All groups share one centre, and each spreads out both ways along 6 directions, with some noise.
Known rows, each followed by its group:
[  7  -3  -7  24 -28  19  -2  30   1  20  -3  14 -18   0 -12] : tupap
[ 25  -6 -11  21  23  57  -5   7   7  25  -4   5  -1  18   3] : tupap
[ 14  -4  12  13  22  -8 -12   4 -29   1  -5  -4  -2  -7  13] : ral
[ 18  10 -33 -18  12  38  19 -16  31  20   7 -23   2   2  16] : ral
[-22   7   0  15  23   2 -18   6  10  11  23  19  23  24 -11] : Rig
[ 18  -1 -28   2  22  55  19 -17  32  49  -2  -4   1  11  17] : Roz
[ -5   1  -3  21 -55   2  27  58  -6  66   6  18 -62  -7 -23] : ral
[  2 -23  -2  -3 -13 -14  -7 -26   7   6  13  13  16 -39   1] : Roz
[  1 -17  19   9 -26 -14  -7   4 -20 -21   3  24  -1 -16 -20] : Roz
[ 14 -12   1   4  -7   1 -16  -4  -8 -15   7   5   8 -14  -1] : Roz
[ 10   1   8  21   0  21  16  27 -26  10  -1  25 -21  18  -9] : Rig
[-11 -12  -2   6   2  -7   4 -12  15  27   6   6   3 -12   5] : Rig
[ 34   7 -11   8  24  34 -16   7  -8   6  17 -10  10   3  11] : ral
[-18   0 -14 -29  -6  -6  18 -37  23 -33 -29 -21   9   0  11] : ral
[ -9  12   3   0  -9 -30   4  20 -13   1   0  -2 -15   3  -3] : tupap
[ 14  -4  -5   1  -2   4   6   0  -3  18   1  -3  -8 -10   7] : tupap
[ 25   0 -12   7  13   9 -37  -1  -1  11  18 -26  14 -23  16] : Roz
[ 11 -38   0  41 -14  11 -52  12   5  27   9  23  17 -31  -6] : Roz
[ 34  -2  18  26  38  26 -54  10 -44 -44  -8  -6  21  14   6] : ral
[ 14  22 -13   0  15   7   9  27 -15  27  16 -15 -14  10  10] : Rig
[ 19 -25  -1   1   3  21 -49 -29   9 -28 -17 -22  26 -22   3] : Rig
[ 23   3  -2   5   3  31   6   6 -16 -15  -6   4  -3  14  -2] : Rig
[ 15  10  -8  -1   9  29  18   5  -2  12  -4  -2 -17  16   8] : Roz
[ -4 -14  14   1 -17 -23   5  -7 -19  -9  -1  18  -6 -25  -2] : tupap
[ 28 -18   1  15  10  31  -9 -24 -10 -13  30  43  35 -15  -2] : ral
[ 14 -14  -1   6  -5  19   8 -12   1   3 -14   9  -6 -11   1] : Rig
[ 17 -24  11  31  -3  34  -7   9 -14  21  -9  35  -7  -4 -10] : tupap
[ 30 -24 -23  -4  -5  26 -26 -32  30  33  36  -9  26 -46   8] : Roz
[ 20  12 -26  -8  -2   8  20   2  13  42   4 -25 -14 -15  23] : tupap
[ 3 -4 -3  9  9 26 -1 -7  9 -5 -2 13 11 13 -3] : Rig
[ 38  -7  -1  32  22  38 -23  14 -21   3  22  20  18  -2  -3] : ral
[ -7  32 -21  -7  20  11   8  24  16  23   0 -32  -5  37  12] : tupap

New rows. What belongs after each?
[ 19 -14  -2 -15  -5   8  -2 -33  -2 -35 -17 -12   5 -22  10] : Rig
[ 12 -31  21   0 -39 -22   9 -15 -29 -42 -26  26 -15 -37 -10] : Rig
[ 13 -28  31  47  11  23 -10  21 -34  32 -11  42 -17   2  -8] : tupap
[ 39  -3  -1   3  46   8 -26 -13 -25 -11  16  -9  21  -7  24] : ral
[ 35  -5   1  19  -2  48  11  15 -23   4 -18  15 -20   7   3] : Rig
[ 53 -58  32  43   2  42 -21 -15 -45   6 -10  56   1 -38  -6] : tupap
[ 26 -45   2  11 -15  33  -8 -47  -1 -39  -6  35  30 -31  -6] : tupap
[ 15 -25  16  13  -6  -1  -6 -16 -15 -17  -4  27   8 -18  -7] : tupap
[-19 -22  20  21  -4 -43 -29  -4 -21 -48 -25  23  18  -6  -6] : Roz
[  0   2  -8   8   7   3  24  12   0  47   6   5 -16   4  11] : Rig
[  3 -14 -11   9   5  -5  -6 -16  12  23  -4  -1  10 -21  17] : Roz
[ 16   0 -18  -2  10  10  12  -3  16  55   3  -6 -12 -11  20] : Roz
[ 28  -3 -12  10   4  22   4  15  -9  42 -10 -10 -29  -5  14] : Rig
[ -8   0   6   9  -7 -13  18  10  -5  22   5  21 -14   1  -3] : Rig
[ 13 -32  13  51 -10  38 -47  32 -10  15  -4  33   7  -1 -23] : Roz
[  9   4  17  17  -7   5   3  33 -34  -3  -7   9 -24  16 -10] : Roz
[ -4  15  -5   9  21   6 -10  19   8  38  22  -2   2  16   9] : Rig
[  6  15 -40 -31 -28 -16  30  -9  26  21   8 -33 -14 -27  20] : tupap
[  3   8  -6  -8  15 -13  12  -9  -7  -7 -10 -12   0   4  17] : Roz
[-10 -12   3  -3  24 -21  18 -34   0  11 -27   4   0  -6  22] : ral
[ 28  21   1   0  12  17   9  40 -28  26   8 -27 -36  11  11] : Roz
[  8   3  11   9  -2   3  -1  13 -19 -14  -5   4 -10   3  -3] : Roz
[-22  -9   9  -4 -26 -11  -1 -10   5 -49 -31   4   3   1 -16] : ral
[  0  13  -4   8 -20  -2  17  49   0  70 -12 -12 -56   2   0] : ral
[-11  11   6  15  31   1  26  20  -4  74  -4   4 -32  26  13] : tupap
[  7  39 -27  -8  43  17  12  15   8  22  33 -18   5  35  19] : Rig
[ 24 -10  -7   7 -13  12   3   0  -3   9   2   2  -9 -33   7] : tupap
[ 40  47 -18   4  37  42  -1  39 -23   1  19 -37 -10  40  17] : Rig
[  2   4 -23 -11 -43  18  25  11  25  25  18   4 -13 -11 -13] : ral
[ 19 -20   0  16 -15  38  29  -5  -7  18 -26  28 -25  -1  -1] : Rig
[ -6  10   9 -12   6 -21 -36  -7 -10 -63  18 -11  38  -2  -3] : Rig
[ 16   4   1   4  -1  16  14  20 -12  30   4   0 -28  -1   4] : Roz
[ 23   5   0   8   8  25 -18  11 -20 -29  -5  -6   6   7  -5] : Rig
[ 40 -22  -8  13 -11  47  -5  -5  -6  19 -34 -10 -26 -21  11] : Rig
[ 20   9 -11 -23   4  32  29 -16   9  -3   8  -7  -4  -1   5] : Roz
[  8  19 -12 -26  34 -18  13 -24   1  -1   9 -37   4  -2  28] : tupap
[ 21 -10  -1   1 -10   6  -5  -6  -5   1   2   1   0 -21   9] : tupap
[ 34 -13 -12 -13   0  40  23 -28  -2 -11 -24  -4 -12 -14  19] : Rig
